The same things were measured in two ways. Each way mixes the same 6 hidden numbers, adds some noise and spreads widely along 3 directions of its own, which tell nothing about the thing.
Some things both ways: the first way, then the second way.
[-17   2   7 -12   3 -27  -8  17  -8  14 -16 -17  11  28  19  18 -25  10
  42 -15  -7]
[ 11  45  27 -43   5   7  -4   7  29  -1  -2   6  -9]

[ -5   6  10   8  10 -19  15   6  -6 -36  10   5 -13  25   3  23  -3   2
  -7  -9  10]
[-32   7  12 -18  -9  18  -4 -28 -15 -23  -1 -10 -20]

[ 15   2  -2  -8   4   8   8   6 -16   4   4  -5   4 -10  -1  -1  -1  -4
   6 -11 -16]
[  6  28   6  -5   0  -2  12  16   5   2  -8 -21   9]

[ -2  11   6   5  -1  -7   7 -12   8  -1   4  -6   1   8   8   1   2  -1
  -8  -8   8]
[-13  -9 -20  -4 -13  -2  -4  -8  -6  -3  -9 -12  12]

[  0  10   3  -1   0  -1   0   3  23  18 -10 -17 -12  -8  11   8  15 -11
   7  10  18]
[  3   3  -5 -21   3 -19 -10  27  -5  40   8 -10  26]

[  0  20  14  18  11   3  23 -28  12 -19   7   1 -11  17  15  -4  34  -2
  -1  -4  33]
[ -1 -28   8   3  -6 -12   4  -1 -20   3  36   0  15]

[ -3   0  -2   5  -6   0   4   1  -6 -15  -1  -3  -5  16  -4  12  14   6
   5  -3  -2]
[-30  -5  -1 -19  -6  12  -5  -5 -32 -12   4   3  -3]

[ -9   9  15  -5  11  -8  17   2  -5 -11   7  -3  -9  16  12  11 -17   4
  -2 -15  12]
[ 16   5  41   5   7  -3  15   4  15  -8  21  -1 -21]

[ -5  12   8  -3  18 -16   7  12  16  10  -6  -4  -5 -10  17  10 -18  -8
   6   3  24]
[ 20  26  29  -4  19 -12   8   3   9  23   2 -20  -4]

[-10   5  -4   5   5  -6   0  13  -7   1  -8   7   9   1  -3   4  -2   5
  22   0  11]
[ -9  30  -5 -28  -2  12  -3  -8 -19  -2 -13 -10  12]

[ -1  -7   4  -5   0  -1   5  -2  -3 -24  -2 -21 -21  23   8  17  -2  15
 -27 -13  -5]
[-33 -17  22 -12  -7  -9   4  -1   7  -9  14   8 -29]

[-15   0  -6   9   3   4  -2   7  -1   0 -19   4   2   2  -4   0  12  14
  17  10  22]
[ -2  12  40 -13  20  -6  18  -1 -38   4  26   6  -7]

[-19  -6  -5  -8  -3   9  -6   3 -11  -2 -11 -12  -5  12  -3   4  -5  21
  -4  -9  -2]
[-19   7   4 -26  -8 -11   4  17  16  -2   6  10  -4]

[ -1   2   4  -5  -4  -4  -3  10  29  -6  -9 -31 -37   6  13  29  18  -7
 -14  12  14]
[-31 -31  16 -13   4  -1 -17  -3 -42  28  17  -5  -7]

[ -6  12   0  22 -14 -15   2 -22   9 -26  12   2   1  18  -8   4  17   2
 -29  -2   9]
[-14 -29  17  17  -5   2  22   0 -41 -25  30   4 -10]

[-12  11   6  -4  -4  -3  -1  -7  13  16  -6 -18  -3  10  10   4   5   2
   7  -2  13]
[ -1 -29  -9   0  -9   1 -19   0 -19  12   1   5  14]

Other things, the second way, with their names:
Z366: [ -7 -18 -11   5 -17  15  -6  21 -24  -8  18   1  13]
Z809: [-14   2  -4   6  -7  -2  11  -4   2 -12 -29 -17  -8]
Z371: [  9  31  30  -4  13 -13  20   0  26   3  -8 -20 -17]
Z84: [-18  26  27 -11  12  -7  24  -3 -11   0   6 -18 -13]
Z695: [-19   0  18 -11   5 -18  17  17 -11   8  19  -5  -5]
Z581: [ 20   0  20   5  15  -1   8   7 -32  23  14 -13  12]
Z577: [-16  13  17  -4   8 -15  30  -6 -30  -3  23 -19   4]
Z277: [-11 -15  -6   1  -1  15 -26  15 -19  16 -36   7 -12]
Z162: [ -8 -12   3  24   3  17   7  -6 -46  -8 -11 -17  -3]
Z973: [-32 -24  -4   4  -3  -6  -5  14 -19  11 -20  -9 -16]
Z768: [-22  23 -12 -24   2  -3  -5  39 -11  26 -22 -15  14]
Z825: [-11   4   9 -10  12  -4  -1  -3 -21  14 -18  -8  -7]
Z668: [ -1 -30  10  14  -2  13 -11   0 -41   9   2   5  -2]
Z232: [ 12 -16  30  14   2  30 -19  -6 -17  -4  -2   9 -27]
Z788: [-36  19 -14 -15  17  -4  -2  26 -37  31 -38 -27   4]
Z933: [-12  26  13  -7  -4  -7  32 -18   7 -27   5 -24  -5]
Z618: [-18   9  15 -11  21  -8   6  16 -41  29  -5 -14   1]
Z670: [  5  17   4   2  -4  -4  15 -10  16 -14 -14 -14  -2]
Z15: [ -7 -27 -15  17 -11  -1   3   0 -24  -7 -14  -3   6]
Z504: [-25   8 -18 -22  -9 -25  10  19  10  14  -6 -17  15]
Z671: [-19  20  -5 -16 -10 -19  23  15  36 -24 -15   7 -11]
Z11: [  3  -3  -6   3  -2  11 -16  -9 -19   8 -12 -21   9]
Z147: [-24 -22  14  -3   5  -8   3   6 -30  15  15  -6  -8]
Z533: [  5   0   3  -9   3   7 -28  20  14  23 -38  -2  -8]
Z194: [-16  15  37 -36  15  -5   6 -13 -40  12  43  -2  -1]
Z646: [-21 -35   1  10   1  17 -19  23 -48  18 -10   6  -7]
Z545: [-21  -9  -4 -18 -10   7 -12  13 -22   3  10   5   7]
Z501: [-18  15   8 -16   4 -15  12   4  -6   7  -6 -11  -4]
Z192: [  5  26  16 -17   9 -23  15  -2  11  18   2 -19   6]
Z796: [-22 -31 -26   8  -5 -28   3  23 -19  22 -17  -3  17]
Z101: [ 19  -8  12  36   5 -17  24  10   5   0 -14 -18  -3]
Z215: [ 17  16  24   1   3   6  13 -16  -6 -20  -4   2  -6]

Some of these things the first way, each followed by its name:
[ 26  -4  -2  -7  -2  23   6  -6   1  -7  -4 -27 -24   2   9   9  34  -3
 -10  -4 -14]
Z147
[  5   6   1  11   4  -3   6  -7   8 -15   3   1  -6  -3  -3   3   8  -2
 -29  -1  13]
Z504
[ 22  -5 -11   6  -6  -5 -14   9  16   7 -16 -19  -3 -14   0  13  21 -12
  -7  12 -10]
Z618
[-11   7   2  -7   3   8  13   9   1  -2   3  -6 -19  -2   1  10   0  -1
   0   1  13]
Z668
[ -4  -2   6 -24  18  -2   8  30  -7   5  -4 -10 -15  -8  11  19 -35   1
   1  -7   2]
Z533
[ -9   7   7   6  23   4  21  -3 -26 -11   0  20  17  10   6  -7 -11  15
  23 -18  19]
Z215
[ 16   4   3  -5   8   5   7 -13  -4   9   4  -5  14 -16   7 -10  -8  -2
 -17 -19  -8]
Z101
[ 13  11   2  -4   0   2   0  -2  13  26 -12 -19   2  -8  14   3  21 -11
  25   1   2]
Z581
[ 13  -2 -11   1 -12 -16 -16  20  12   0  -4 -13  -4 -13 -10  21   1 -13
 -15  10 -15]
Z768
[ 23  -4   4 -18  15  12  10   5 -17   7  -5 -16   0  -5  16   1  -8   1
   6 -20 -19]
Z371
[ -5   4 -10  13  -7   1  -5  -7  11   0  -7   1   4  -7  -9  -2  19   2
 -12   9  13]
Z577
[ 15  -1 -11  12  -7   7 -10 -20  13   4 -10 -10   7 -13  -3  -8  19   4
 -33   0   0]
Z796
[  0  12   9  -7  11  -3  15  12   6   3   6  -4 -11  -4   8   9  -6 -11
   6  -3  12]
Z11
[  5   0  -3  -1  -4   0   0  -9 -12   2   0  -4  14   4  -3  -4  -5   9
  -9 -16 -14]
Z933
[-30  10   2  20   0 -22  -7   8  28  -9 -16   0 -12  15   6  18  16   2
   9  24  46]
Z194
[ -4   1  -4   7  -4  -2  -1  -1  11 -13  -2  -7 -13   3  -4  11  10   2
 -25   3   9]
Z695
